Each new row is followed by its nearest point in the smallest flat space through zero that holds the last named rows.

Q27:
[[  2.5  35.1   7.1   7.1 -19.8  -4.2  -5.4   6.1]
 [ 36.0  54.9 -14.4 -10.5 -51.3  16.9   6.3  -7.4]
 [-12.1  47.6  17.8 -14.5 -49.5  -5.0  26.3   5.2]
 [  9.8  25.7  21.6   0.2 -22.8  -6.2  15.2 -12.0]
 [ 25.7  34.9   2.5  -3.6 -56.5  -8.9   6.6  17.5]]
New rows:
[-10.8  16.9   8.5  10.9  -4.3  14.3  -9.1 -12.2] | [-6.5 22.7  4.4  4.9  4.4  5.1 -4.0 -9.1]
[ 23.1   2.3 -23.9 -20.9 -24.3 -24.4  -8.4   1.9] | [ 24.1  -1.6 -14.2  -5.9 -26.1   0.0  -0.2  13.3]
[-20.6   7.9 -19.8 -20.3  22.0  15.1  18.5  14.0] | [-28.9   0.0 -18.8 -17.5   7.7  17.1   5.7   2.0]
[ -8.6   9.0 -23.3   3.1  -5.8  -6.2  13.7 -24.9] | [ -2.1   8.9  -4.6  -8.6  -0.9  11.6   7.9 -12.2]

Q405, 5 rows:
[[-34.3  18.5  14.6 -29.1  21.5  14.7   0.4 -28.1]
 [ 17.1 -17.6   7.4  20.6  17.0  30.6  15.4 -16.3]
 [ -0.7 -14.9  -5.4   3.9 -13.3 -55.6  11.4  -2.3]
 [  2.1  -8.8 -15.1  -1.7  19.4   5.9 -15.0  15.3]
 [-14.5   1.4 -22.4 -27.6   4.9  24.3   9.0   0.1]]
New rows:
[ -4.1  -0.1   2.4  41.7 -42.3   3.7 -30.5 -24.2] | [ 15.6  11.4  22.5  22.1 -22.6  -3.1  -3.1   1.9]
[ -9.0  -1.4  18.5  25.8   7.4 -10.6  -4.8  32.5] | [  9.7   0.9   9.2  16.3   3.6 -12.5 -19.7  12.0]
[ 21.9  -2.5 -16.6  16.6 -20.1 -11.7   4.0  23.8] | [ 21.2  -8.2 -14.1  14.1 -23.2 -10.5   0.7  23.1]
[ 1.8  2.1 -3.4 -9.2 -5.4  9.3  1.1 35.3] | [  4.3   4.9 -14.7  -5.3  -9.4   9.3  -9.1  21.0]
[-19.0  -3.9  23.5  -4.1 -16.7 -17.6 -11.7  -2.6] | [ -9.4  12.8  15.3  -2.1  -8.2 -21.9  -5.8  -5.4]
[ 13.5   4.8 -29.9 -15.8 -31.4  -0.5   3.8 -14.0] | [  0.3   1.2 -18.0 -12.1 -27.4   0.8  17.9   6.1]

Q483, 5 rows:
[[ -9.1 -33.3 -14.1  21.5  53.7 -10.1   1.1  10.4]
 [ -4.3 -36.0  14.8  -9.9  20.8 -41.4  -5.9  -3.9]
 [ 10.6   6.8 -22.6  -4.4  24.8 -20.1 -13.5   9.4]
 [ 11.0   8.8   0.6  10.2   6.5  12.8 -37.2  14.6]
 [ -7.2 -17.9  -7.1  -7.4  39.5 -23.3   5.8  34.3]]
New rows:
[ 9.6  1.6  9.0  0.1 -6.4  6.0 -6.8 35.3] | [ -0.6   6.1  10.4  -6.0  -1.1   8.7 -10.3  30.8]
[ -4.1  10.5 -39.6   9.2  -0.1  24.9 -12.6  -3.4] | [  7.7  19.9 -26.2  17.2   7.3  21.0  -4.8  -4.0]
[ -5.9   4.5  -5.6  29.9 -16.8 -20.2   0.6  -5.2] | [  2.0  -0.8  -3.2   4.1  -2.3  -1.1  -0.1 -15.0]
[ 15.0 -25.0  26.6  -5.1  -7.3  -0.3  -0.1 -11.5] | [ -4.2 -18.9  24.0  -0.8 -10.1  -6.1  -5.8 -11.7]

Q58:
[[  2.5  21.8 -16.9  20.1 -21.6  25.8 -10.3  14.0]
 [  8.8 -20.6 -11.4  22.9 -13.0   5.1  48.4  10.1]
 [  4.3 -14.0   1.9  18.1  25.2 -19.4  22.2  -5.3]
 [ -8.9 -14.2  -3.1   9.1  27.6  21.3  -7.5   8.0]
 [ 22.3   0.4   8.2 -13.5  24.6  -3.1 -19.7  23.1]]
New rows:
[-16.9  -3.6   8.0 -19.7 -16.8   9.0  13.3  14.6] | [ -4.4 -11.5   1.5 -18.7 -18.5  12.1   7.3   2.7]
[  6.4  26.1 -16.0 -17.9   7.4 -24.4  25.8  -7.4] | [ 10.9   7.6   4.6  -0.2  -6.3 -27.1  10.2  -7.4]
[ 11.8   4.3 -24.4  17.7  21.6   8.9  23.1  19.8] | [ 14.5  -5.4 -10.4  28.1  13.9   8.3  14.9  19.6]
[-17.8 -24.5  23.3 -12.7   4.4 -18.2  -3.6   4.8] | [ -6.5 -17.9  12.2 -21.4  11.8  -9.3   2.6  -8.8]
[ 15.8  12.0  -1.8  22.9   6.7 -25.1  19.8   3.1] | [ 18.3   9.0  -3.0  24.0   5.5 -25.2  17.4   1.0]

Q243 (5 x 8):
[[ -3.1  16.9   5.2 -22.5  23.0  23.0 -17.8  18.0]
 [  3.8   9.8  -2.5  -2.7 -13.9  45.5 -18.9  34.9]
 [  8.7  -4.7  26.0  -8.6  20.8  29.7  -0.8  41.3]
 [  0.2   0.6   5.5  -5.4  -7.0  33.1 -17.1   9.0]
 [  5.6  15.0  19.2 -32.7  22.4  11.1 -34.5  23.0]]
New rows:
[  1.6  22.1  21.4  26.4  -7.2 -12.7  -7.3 -35.1] | [ -2.2  -7.0   0.4   1.0  -9.0 -13.9  -4.9 -27.8]
[-18.3  -2.6  -0.5 -19.0  -9.6   3.2  -4.7  14.3] | [ 0.9  5.8 -0.8 -5.1 -1.0  6.6 -9.2  7.4]
[ 11.3   6.7   0.0   1.5 -23.8  11.3  19.0  -7.2] | [ -0.3  -5.2  -6.6  12.3 -15.7   7.9   6.0  -1.6]
[ 25.0   3.9 -19.4 -15.4 -13.4   0.7  10.7  25.6] | [ 7.3 10.1 -9.8  4.7 -9.7 -3.2  0.2 28.9]
[-13.2 -18.5  -0.8 -14.5  26.2  30.8 -16.0 -18.2] | [-12.5  -3.1  11.5 -14.2  19.8  31.8  -8.8 -21.7]
[-1.2  3.7 -2.4 16.5 -1.9 17.5 22.2 15.2] | [-1.5 -2.1 -6.9 14.3 -0.6 17.2 20.8 16.5]

Q978 (5 x 8):
[[ 10.9   2.5   5.5  22.6  -1.0  26.4   7.1  -7.7]
 [-28.1 -17.7 -14.1  13.5   4.2 -14.6   4.0  15.3]
 [ -9.4 -17.5 -16.4   7.7  21.6  16.6 -31.6  13.8]
 [ -6.9  -8.9  -8.7 -11.5   3.6 -15.0 -14.7  -7.8]
 [ -1.5  34.9  14.9  23.2  23.4  28.5   9.2  13.5]]
New rows:
[ -8.2  -5.3 -12.3  48.4  -0.6  -9.1   2.7 -10.5] | [-19.0 -11.6  -8.1  36.1   3.5   2.1  10.8 -15.4]
[-15.0  35.5  -4.8  -3.4  19.7   1.0 -10.9 -16.9] | [-10.0  28.8   5.5  -0.4  26.5  -4.5 -11.0 -15.7]
[ -1.1 -10.5 -10.9  -4.5  -5.8  -5.0  -2.0  -2.7] | [ -1.3 -12.4  -5.9  -3.4  -5.5  -6.2  -3.5  -2.3]
[ 7.3 13.3 19.2 13.2  1.6 -1.5 18.8  1.1] | [ 2.3 17.5 11.8  9.3 -2.8  4.1 20.1 -0.5]
[ -5.4 -27.4  12.1 -19.8  32.0  -3.4 -11.0 -14.1] | [ -4.3  -6.6  -9.1  -9.7  10.9  -6.4 -23.6 -10.3]

Q491 (5 x 8):
[[ 20.5   4.8  -4.1   8.6   3.9  20.1 -25.8   2.2]
 [ 14.1 -19.0  -0.2 -13.9 -22.0  12.0  -1.7  33.7]
 [  4.5 -29.4 -13.8 -22.4 -14.5  19.2 -16.8  15.8]
 [-23.7 -26.2 -11.0 -12.0   0.7 -27.7 -21.0  25.0]
 [ -7.3   9.6  15.6 -20.7 -18.2  15.3   1.1  36.0]]
New rows:
[  7.2  20.9  -5.0 -10.8 -18.7   4.0  -5.4  20.0] | [ 3.4  9.0  9.4 -5.5 -8.5 11.0 -4.0 21.4]
[-25.0 -25.0  -2.4 -12.6  12.5  -0.7  18.7   3.4] | [-21.1 -16.8  -5.6 -17.4  -4.6 -10.1  11.7  -3.8]
[ 20.0  -0.1  10.7  24.2  25.2 -21.1 -24.1   1.7] | [ 15.2   6.0  -2.9  30.5  16.7 -19.7 -22.5   3.7]
